The same things were measured in two ways. Each way mixes the same 5 hidden numbers, adds some noise and spreads widely along 2 directions of its own, which tell nothing about the thing.
In the rows, zero is written as 128.
Some things both ways: the first way, then the second way.
[130 117 126 124 110  78 117 159  79 118 120 140 128  94 138 120 142]
[102 169 127 120 138 136 144 103]

[146 141 138  92 117 133 127 142 145 142 109 126 109 103 113 126 115]
[110 132 146 132 112  75 142  92]

[ 69 114 124 149 160 137 156 144 141 143 127 129 151 104  89 143 148]
[ 97 129 153 158 113  43 132  95]

[172 107 128  94 149 137 123 105 135 111  86 106  95 162 101 141  90]
[ 91 133 148 124 109  83 183 149]

[127 101 128 153 141 141 137 123 135 103 137 147 135 149 142 154 133]
[139 119 106 118 176  87 100 106]

[110 130 117 157 109  92 115 153  77 134 162 156 136 107 158 128 152]
[116 138  86 117 148 133 103  77]

[112 145 136 139 121 159 134 156 179 150 182 178 141 111 149 155 145]
[130  69 146  87 178  55 119  50]

[178 127 125 114 128 145 108 143 140 126 187 174 105 146 156 148 126]
[118  70 142  70 175 115 168  99]

[149 110 151 112 118  67 108 159 125 119  81 151 126 145 131 131 104]
[ 80 164 170 117 142 142 175  88]

[112 144 136 122  99  87 117 152  94 145 104 124 124  89 127 115 128]
[ 77 170 130 127 113 123 155  88]

[111 111 152 158 115 122 142 113 137 101  75 122 144 149 147 142 118]
[128 154 120 171 150  84  86  86]

[141 109 111 161 144 191 141  56 115  93 130  94 110 184 143 154 112]
[122 102  52  71 177  56  99 144]

[174 120 115 101 115 122 117 127  70 108 130 111  94 102 129 117 131]
[ 94 150 105  94 126 124 157 150]

[123 137 133 111 116 114 123 178 139 154 152 163 131  76 127 128 148]
[ 83 110 186  89 150 104 190  83]

Other things, the second way, with their names:
z_254: [103 103 186 100 135 100 195  88]
z_556: [ 89 163 136 119 140  75 147 105]
z_261: [ 85 100 131  59 101 141 184  72]
z_806: [ 99  89 154 138  93  20 179 127]
z_320: [133 106 121 147 148  25 111  95]
z_799: [ 60 151  88  75  98 152 169 113]
z_879: [117 153 142 130 156 136 174 174]
z_841: [ 51 171  82  89  95 129 180 175]
z_508: [163 143  86 165 170 112  68 110]
z_618: [ 97 118 181 124 131  27 158  77]
z_428: [103 125 127 100 169  73 172 179]
z_245: [127 128  62 122 149  83 106 161]
z_930: [ 87  71 142  78 127  58 168  87]
z_173: [ 89 128 158 158  79  65 161  93]
z_80: [ 96 170  97 132 135 169 122  92]
z_725: [ 65 124 184 104 123  64 179  57]
z_580: [117 112 167 131 129  56 170 147]
z_611: [109 128 127 174  82  93 130  72]
z_572: [ 77 145  97 124 126  74 116  96]
z_107: [104 134 140 153 104  44 157 132]
z_24: [122 158  59 133 178 150  68  84]
z_552: [ 71 162 103 105 105 130 177 129]
z_722: [118  74 144  91 158  32 117  49]
z_75: [104 102 155  77 171 135 180 117]
z_596: [143 114 123 141 197  97  98 114]
z_203: [133 139  64 114 179  78  59  98]
z_102: [142 119  78 135 143  70  98 148]
z_850: [121 123 106 142 143  40  97 115]
z_311: [ 92 135 190 104 121 103 203 117]
z_883: [ 82 156  65 112 106 125 100  67]
z_156: [134  79  79 105 157  51  91  94]
z_681: [143 115 116  91 203 136 126 125]
z_852: [132 181 101 142 176 136  91 132]

Some of these things the first way, each followed by its name:
[ 99 136 133 153 117 141 137  89 109 131  85  88 125 139 129 133 111]	z_572
[117 119 152 116 160 153 144 127 200 137  86 129 131 155  91 153  96]	z_618
[175 138 124  93 103 105 101 113  72 130  92  92  84 119 127 114  99]	z_552
[130 151 126 141 120 193 137  96 152 134 156 123 113 134 149 150 124]	z_156
[211  96 138 100 111 130 123  98 105  65  80 107  91 157 149 129 102]	z_879
[151 128 117  86 167 197 142  99 170 142 122  94  91 132  71 146 102]	z_806
[125  98 136 173 121 138 142 114 128  81 123 145 146 152 170 149 142]	z_596
[130 111 139 175 108 133 132 103 110  88 111 129 137 157 177 144 130]	z_508
[198 154 115  84 127 106  70 136 112 167 166 149  71 169 130 137  71]	z_261
[113 153 135 124 134 162 133 155 185 167 171 166 130 110 122 149 131]	z_722
[ 81 160 111 149 104  93 118 152  63 166 150 124 128  71 134 115 152]	z_883
[141 119 117 149 110 172 143  74  85  87 108  83 109 128 150 131 133]	z_245
[166 106 135  82 147 103 116 159 143 126 115 148 109 125 101 136 112]	z_311
[203 135 140 102  89 125 101 133 128 110 139 152  99 138 177 135 111]	z_75
[188 105 134 127 107 126 114 136 119  85 154 168 116 140 179 142 135]	z_681
[184 142 151  85 109 134 109 144 161 137 118 145 100 132 140 136  98]	z_254
